There are 4 nested groupings, the coarsest first. Each group lies inside one group of the grouping before and may be the whole of it. The rows also spread widely along 14 directions, which tell nothing about the answers.
In the rows, 128 means zero.
Some rows, each with its group in each grouping after it:
[ 90 184 112 130 118 154 123 135 104  96 110 138 119 118 181 152  90 131
 122 147 120 136 116 124 153] -> Duf k_623 kulen k_514
[169 137  71 109 125 121 118 109 128 146 126 123  66 172 107 109 146 145
 112  68 108  98 117  79 118] -> Maziv k_836 bime k_23
[176  77 108 173 108  45 134 130 151  87 176  35 153 114 113 188 171 136
 156 147 105 145 122 121 123] -> dira k_328 sed k_66
[179 148 133 145 131 116 134 115 121 119 104 136  54 133  65 101 112  66
 130 144 170 142 146 100 133] -> dira k_708 duki k_796
[132 152 110 143 115 140 150 118 114 117 126 119 111 140 112 126 126 106
 131 142 130 160 120 123 143] -> dira k_328 sed k_357
[149 124  91 131 131 112 142 103  94 130 139 124 107 142 124 138 145  55
 137 110 169 138 174 111 120] -> Duf k_839 gado k_115
[123 120 153 107 126 114 146 144  83 127 122 133 134 136 119 118  92 120
 115 154 161 117 137 105 128] -> Duf k_839 Suze k_592
[144 147  95 171 148 102 149 120 137  90 172 125  51 155 106  88  93  70
 127 138 141 143 149 117 102] -> Duf k_945 ged k_368
[103 131 127 128 184  70 114 107 136 161 164  93 117 130 144 172 171 117
 104  83 161 146 115 158  75] -> Duf k_623 repon k_580
[129 107 138 143 110 114 129 134 114 114 151 129  89 119 144 128 128 139
 122 153 122 124 113 144  99] -> Duf k_839 gado k_907
[180  98  99 140 123  96 128 115 130 116 139 124  68 166  94 110 114 100
 127 126 144  92 170  86  90] -> Duf k_839 Suze k_481
[121 124 143 121 141 116 119 128 114 144  86 129 117 126 135 148 135 127
 110 121 151 124 130 109 141] -> Duf k_623 kulen k_643
[130  87 155 119 116 114 151 132 102  87 149 102 212 109 137 139 131 122
 119 183 110 136 132 165 108] -> dira k_328 fini k_713
[127  82 134 147 176  85 125 123 196 119 169  87 153  89 165 149 218 122
 106  60  89 142 109 150 146] -> dira k_328 dud k_379
[102 144 135 121 178 131 134  98  84 125 120 159 123 142 138  97 120  60
  82 151 159 158 152 208  58] -> dira k_708 duki k_287
[ 95 212 112 123 177 173 128  89 115 117 147 156 169 157 119 105 136 129
  88 160  99 127 103 188 110] -> Maziv k_635 besot k_632
[138 141 181  54 162 105 125 159 125  91 105 124 114 113 103 119  70 132
  90 151  98 159  71 118 104] -> Duf k_623 repon k_490
[148 136 125 143 125 112 123 104 108 130 150 130 116 124 120 136 160 115
 117 128 154 102 136 137 106] -> dira k_328 sed k_357
[121 102 153 166 100 157 118 124  90 107 101 195  76  91 178 112 115  85
 120 187 157  93 175 167 105] -> Duf k_623 repon k_580
[162 114 143  61 154  62 114 131  65 121 129 124 128 126 112 125 105 110
  92 132 153  97 130 130  57] -> Maziv k_836 bime k_23
[158 128 128 107 168 103  91 127 118 112  89 152 167 130 126 113 133 155
  79 126 122  21 158  88 138] -> Maziv k_836 bime k_23
[ 70 115 132 135 161 137 154 125 176 167 118 114  99 174 126 113  78  94
 128 107 175 158 158 106 108] -> Duf k_839 Suze k_592
[137 139 127 112 120 131 134 108 113 131 147 122 146 145 107 127 125 130
 117 130 149  98 135 117 105] -> dira k_328 sed k_66
[131 117 127 136 120 159 160 114 126 100 143 140 143 181  99  63 100 142
  98 178  94 112 129 138  95] -> dira k_328 dud k_379
[151  93  88 127 111  98 121 127 126 136  80  87  90 186 112 137 124 180
 114 113  99 133 119  90 104] -> dira k_328 sed k_66
[118 117 152 116 108 133 160 131 153 130 198  95 157 112 128 139 142 143
 138 109 129 124  99 105 153] -> Duf k_623 kulen k_643
[135  67 106 162 110 120 157 107 110 123 182 115 144 143 153 105 197 132
 110 119 100 126 131 167 106] -> dira k_328 dud k_379
[132 124 136 109 178 134 119 107 167 105 122 140 147 130 125 110 141 103
  87 116 100 120 135 152  97] -> dira k_328 sed k_357
[118 123 133 184 123 111 139 115 122 134 173 118 137 126 125 127 148 134
 135 168 152 102 138 154 120] -> Maziv k_635 besot k_632
[131 184 120 107 189  92 114 138 101 119 104 141 152 144 115 122 112 128
  86 104 159  67 147  58 177] -> Duf k_839 Suze k_481
[145  73 130 149 115  97 112 120 120 151 103 123  93 133 130 135 141 140
 127 138 147  94 154 131  96] -> Maziv k_635 besot k_632
[137 107 115 173 135 111 121 106 132 105  93 110 153 121 134 177 126  65
 149 178 163 128 201 128 124] -> Duf k_623 repon k_580
[104 144 104 119 103 179 145 116 143 116 126 118 130 172 133 116 102 168
 115 141  77 149  99 136 108] -> dira k_328 sed k_357
[122 105 133 120  79 140 164 131 131 146 160  76 157 144 120 133 135 183
 138 113 118 137  96 100 155] -> dira k_708 duki k_287

New rows, each followed by its group in each grouping:
[127 112 160 116 125 132 136 133 188 124 158 122  79 105 132 107 109 111
 127  91 128 130 111 114 113] -> dira k_328 dud k_379
[154 119 132  77 132 136 131 133 119 109 128 145  80 121 130  98 134 131
  95  90  83 139  88 121 121] -> Duf k_945 ged k_368
[117 181 112  99 141 131 119 134 100  89 122 133 177  70 183 160 111  78
 134 107 135 107 152 108 195] -> Maziv k_635 besot k_632
[142  69 132 165 107  97 136 154 111  81 144 134 100 115 160  99 111 136
 115 160 113  91 150 123 119] -> Duf k_945 ged k_368
[121 119 113 121 127 131 130 130 162 144 118 105 110  96 160 154 150 104
 148  63 125 148 127 101 183] -> Maziv k_635 besot k_632
[140 104 112 127 111 176 154 112 178 102 145 120 136 141 114 100 121 110
 141 142  70 147 129 137 131] -> Maziv k_635 besot k_632
[149  89 135 138 100 130 148 125 162 132 163 131  67 106 132 115 116  67
 156  87 180 102 173  70 145] -> Duf k_623 kulen k_514
[113 146 107 153  92 164 130 118 131 131  98 112 108 132 139 157 130 148
 151 158  98 166 101 144 150] -> Maziv k_635 besot k_632
[135 104 108 150 112 114 135 123  94 114 138 138 112 116 158 119 127  91
 134 138 145 105 169 138 124] -> Maziv k_635 besot k_632
[161  74 138 165 153  58 127 151 141  83 128 108  69 112 126 122 141 108
 110 156  98 162 114 141 109] -> Duf k_623 repon k_490
[127 123 152  87 121 168 154 127 124 100  94 127 200 121 116 126  97 100
 123 159 118 141 144 117 154] -> dira k_328 sed k_357
[ 95 180 115 104 121 160 120 128 113 136  83 135 134 137 147 142  64 125
 131 136 156 105 144  92 144] -> Maziv k_836 bime k_23
[145 111 118 137 134 128  86 120 112 115  44 155 119  95 168 157 147 101
 117 144 125  98 167 139 135] -> Maziv k_836 bime k_23
[160 105 166 147 118 108 132 147 160 122 129 119 115 105 105 110 144 155
 122 116 134  79 117  65 183] -> dira k_328 dud k_379
[103 166 113  99 147 132 129  96  82 194 130 131 102 162 120 131 161 143
 101  88 152 147  91 156  98] -> Maziv k_635 besot k_632
[127  55 141 111 124 149 139 122 141 148  65 140 120 150 130 102 127 121
 105 114 124 131 156 123 112] -> dira k_328 sed k_357
[167 108 121  83 128  79 132 128  77  88 140 103 152 129 119 136 115 110
 107 139 120 123 133 130  82] -> dira k_328 sed k_66
[111 145 109 139 103 181 166 103 140 141 160 118 147 167 114 107 145 146
 127 121 113 138 112 122 143] -> dira k_328 fini k_713
[127 138 124 166 133 114 136 100  89 202  91  99 148 137  93 179 214 127
 141 131 188 153 121 123 179] -> Maziv k_836 bime k_23
[130 101 113 132  86 119 161 155 134 101 188  82 158  83 172 145 151 135
 156 103  95 137 102 102 195] -> Maziv k_836 bime k_23
[123 144 124 100  97 183 142 115 123 121 111 143 126 132 132 118  96 105
 131 127 132 128 139 114 132] -> dira k_328 sed k_66
[147 109 111 104 133 135 133 106 111 133  97 120 123 145 121 145 170 114
 111 114 103 170 114 136 124] -> Duf k_623 kulen k_514
[100  90 169 113 112 122 158 137 101 149 141 109 179  96 150 153 121  99
 143 126 194 126 160 115 147] -> Duf k_945 ged k_368
[ 80 171 125 108 191  89 136 115 106 154 133  95 215 140 128 160 100  90
 122 116 205 110 173 111 136] -> Maziv k_635 besot k_632
[124  85 143 110 132 126 136 134 118 119 101 128 133 128 143 122 114 119
 111 132 126 132 143 128 115] -> Duf k_945 ged k_368
[171  74 122 129 148  62 137 112 143 112 182  71 183 139 100 144 183 137
 110 116 111 108 132 130  94] -> dira k_328 sed k_357
[138 158 117 143 126 105 155 118  40  97 165 124 175 144 105 129 125 104
 121 200 157 121 142 137 124] -> Duf k_839 gado k_907
[137 143 112  97  71 141 130 133  58 141  63 117  90 118 147 184 113 119
 151 123 153 166 117  86 168] -> Duf k_623 kulen k_514
[175  98 171 122 146  99 132 131 114 104 158 166  94  62 120  89 155  57
 116 129 147 101 142 147 133] -> Maziv k_635 besot k_632
[169  78 123 158  96 138 129 122 112  86 135 163 122 109 155  89 159 118
 110 137 104  59 165 122 142] -> dira k_328 dud k_379
[ 98 122 128 102 145 148 144  91 125 152 142 125 116 138 138 149 133  54
 131 122 156 195 140 186  56] -> Duf k_839 gado k_115
[121 161 124 111 156 119 128 105 166 142 163 106 108 146 108 132 123 115
 115  87 147 128 115 118  92] -> dira k_328 sed k_357
[124 155  99 106 153 122 139 101 105 120 144 126 100 150 129 131 111  56
 118 113 150 164 144 141  85] -> Duf k_623 kulen k_643
[134 106 121 182 168  74 141 112 171 107 152  69 141 153  97 135 126  92
 129 160 140 159 156 149  91] -> dira k_708 duki k_287
[ 93 121 116 151 163 149 156 129 122 110 133 159 149 128 165  72 135  91
 100 127 111 129 153 153 165] -> Maziv k_635 besot k_632
[154  87 150 120 134 113 110 138 119  90  65 150 108 112 136 114 107 113
  98 162 111 111 149 134 104] -> dira k_328 sed k_357
[124 114 122 120 110 137 147 114  98 112 143 121 158 135 138 127 125 113
 120 151 127 132 141 154  98] -> dira k_328 sed k_66
[145  95 112 142 131 119 162  97 156 135 159  60 167 200  64 122 155 162
 119 154  91 173 103 148  86] -> dira k_708 duki k_287
